All rows are made from the same 8 directions, up to rounding. Whole rows:
[[ -7   9 -49  12 -11  18   8  -2   8 -33 -28  -4  -7 -25 -40 -13]
 [-11  -9  -1   3   2  14   7  -4 -10  -5  -1 -19   9 -21  -9   6]
 [ 31 -47 -46  16 -36   3  20  22 -23  -3   2  21   9  -3   6  33]
 [-46 -12  17   8  25   8 -13   9 -28  -3  20 -34  27  10  -6 -10]
 [ 16  40  39 -23 -19 -34  28  36   0 -27 -15 -24  -5 -10  20  17]
 [ -4 -10  28 -18  -2 -21  34   7 -27 -17 -11 -45   7   2  10   1]
 [ -3   6   9 -12 -20   5  26  -3  25 -13  -2  -2   6 -15  -4 -14]
 [ -5 -24 -23  16  13  19  -7 -12 -30   3  -6 -18   2 -22 -15  18]
 [-14 -15  -4  21 -23  10 -14  24  31  15  47  54  22  20  12  -2]
 [  7  11   6 -19  -1  -5  13  -5   3  -8 -14 -14  -1   6  -1 -17]
 [-10   8  13   4 -13   1   3  24   8  -6  17   5  15  -6   6   7]]

Rows cut short, each followed by the rest of it:
[-37  -2 -43  23  -3  18   5  -8  13 -33 -16  -4  -3]	[-15 -45 -28]
[ -7 -16   8  -7  -8  -2  18   4  -4  -4   7  -9  15]	[  9   5 -10]
[-12  40   9 -11   0  16  -9  12  19 -12   2  -9  14]	[-13 -12 -15]
[-17   2  -6  18  -3  12 -11  13   5  -3  14   9   8]	[-12  -7   9]
[  6  13 -21  -2  10   5 -26   0   5   5  -1  15   0]	[ 25  -7 -20]
[-18 -24  -2  24  -3  10  -4  -7  10  11  21  21   2]	[-10  -1  10]
[-18  40 -13   2  13  -2 -18  -1  20 -20 -18   1 -16]	[  7 -25 -30]
[ 23  -9 -43  17 -40  -2  15  25  12 -16  -5  36  -6]	[-9 -4 18]
[ -9 -30   6   5  11 -32  19 -24 -14  -3 -16 -11 -25]	[ 23   4 -11]
[  7  14  21 -21 -10  -5  19 -14  30   0  -5   4  -6]	[ -1   5 -19]
[ 12  22   4 -31  -6  12   3   7   9  -3  -2  -9  22]	[ 11   0 -26]
[ 35   8 -23 -10 -23   1  11  14   1  -9 -15   9  -1]	[-7  1 10]
[ 29  43   1 -34   5   0 -11   9   0  -4 -19 -13   4]	[ 14   2 -17]
[  1  -3  10   1  10   8 -22 -16  19  30  21  28   0]	[13 11 -6]
[-19  -3  23  25 -17   6   8  20   7  -2  25   5   7]	[-46   7  43]
[ 12   9 -22   1 -18   7  -9  17  21   0   9  33   7]	[14  0 -9]
[  5 -23  23   0 -14 -14  30 -19  14   9   4   9 -13]	[-11  16  11]
[  2  11  24 -13   7  -4   4 -31  28  13  -4   7 -17]	[ -2   4 -16]
[ 28 -10 -19 -24  -3  -6 -21  38 -26  14  19  13  37]	[ 79  24 -23]
[-11  -8 -19  34 -25  -9  -2  44   0 -16  18  28   4]	[-2  2 27]
[-3  0  2  3  5 13 -8 -8  2  9  7  1  3]	[-12  -2   5]
[-43   8  51  -6  -1  -6  19   3  20 -10  19 -19  14]	[ -4   4 -19]
[ 15 -31  -8 -22 -23  26  23 -18  18  16  14  13  29]	[  9   4 -26]
[-15 -14  23   0   4   7   2   3 -10  10  21 -12  19]	[-4 10  8]
[ 16   1  32 -16 -22 -27  27  14   9  -1   4   5  -2]	[ 9 28  7]
[ -6 -23   1   2   9  14  -7 -32  15  25  15  18   1]	[  8   1 -15]
[ -1   0 -25  19 -31 -20   7  54  -3 -29   5  21   6]	[18  2 10]
[ -6   5  20  -8   9  17   0  -9  -6   7   5 -23  12]	[-25  -1   8]
[ 67 -10 -64 -10 -17  12 -13   2 -11  14 -18  34  -3]	[19  2  8]
[ 11   1 -14  -3  -4  16  -3  -9   9   6  -2   9   3]	[-9 -6 -3]
[ 21  33  18 -12   4   1 -26   9  17  20  12  21  -1]	[ 5 17  8]
[ 11  -9 -19 -21  20  23 -17 -28  -6  19  -4  -4  13]	[ 27  -8 -36]
[ 11  -2 -25 -14  -2   5   7  -3  -9 -12 -19 -12   6]	[ 13 -12 -21]
[-25   4  27   3 -27 -22  40  11  30 -28   2   0  -5]	[-9  2 -9]
[  0  38  20  -4   2  -1 -23  37  -1  -1  15  -1  15]	[ 0 11 14]
[ 11 -20  -2  11 -12   5  -9   6   9  24  27  36   7]	[ 6 18 17]
[ -1 -10 -40  30  18  16 -44  18 -34  10   9  11   6]	[ 4 -9 26]
[-3 -2 11 -2  1  8  1 -7  5  7  7 -2  4]	[-12   2   4]
[-3  6 -5  8 -6  1 -4 24 -9 -9  5 -2  8]	[-7 -1 15]
[ 27 -31   7  -9 -19  -7  19  11 -16  14  12   5  13]	[ 9 27 21]
[-25 -15 -26  41 -25 -22  17  42 -12 -40  -3   5  -8]	[ -9 -11  24]
[ 19 -10   2 -11 -21  18  25 -23  22   9  -2   8   1]	[-31   1   5]
[ 21  16  -4 -28  -4  21  -6   9  -2   5   2  -8  26]	[  7   2 -12]
[ -2  11  20  -7 -10   3  -8   6  34  15  28  31  12]	[ 16  15 -14]
[-13  -7  20  -2  10 -18  13  -7 -12  -6  -7 -22  -8]	[ 4  4 -2]
[-28 -11   9  17  19  -7 -14  20 -35  -4  12 -23  12]	[ 8  2 14]
[-31  14 -16   9  37  25 -29 -26  -5  -4 -12 -22  -3]	[-12 -35 -22]
[-13  26 -29  23  18 -23 -28  22 -16 -25 -22   0 -25]	[ 18 -18   0]
[-10  11  12   3   2   1  -8   6  10   2  10   6   2]	[-2  2  0]
[ 40   5  19 -46 -14 -31  26  18 -13  -3 -12 -15  10]	[ 47  30 -18]
[ 18  -7   6  -7 -21 -24  34   7  -4 -14 -16  -6 -13]	[-6 11 14]
[ 43  60 -11 -33  18   3 -27  14 -21  -7 -35 -26  -4]	[ 0 -4  3]
[ 22 -21 -33  19 -42  13  11  30   6  -2  15  36  13]	[-19   5  34]
[ -1  12 -22  -5   2  36 -21  22 -15  -3  10 -13  37]	[ -6 -14  -3]
[  4 -49  15   2 -23 -33  56   5 -29 -15  -9 -24  -5]	[-4 19 24]
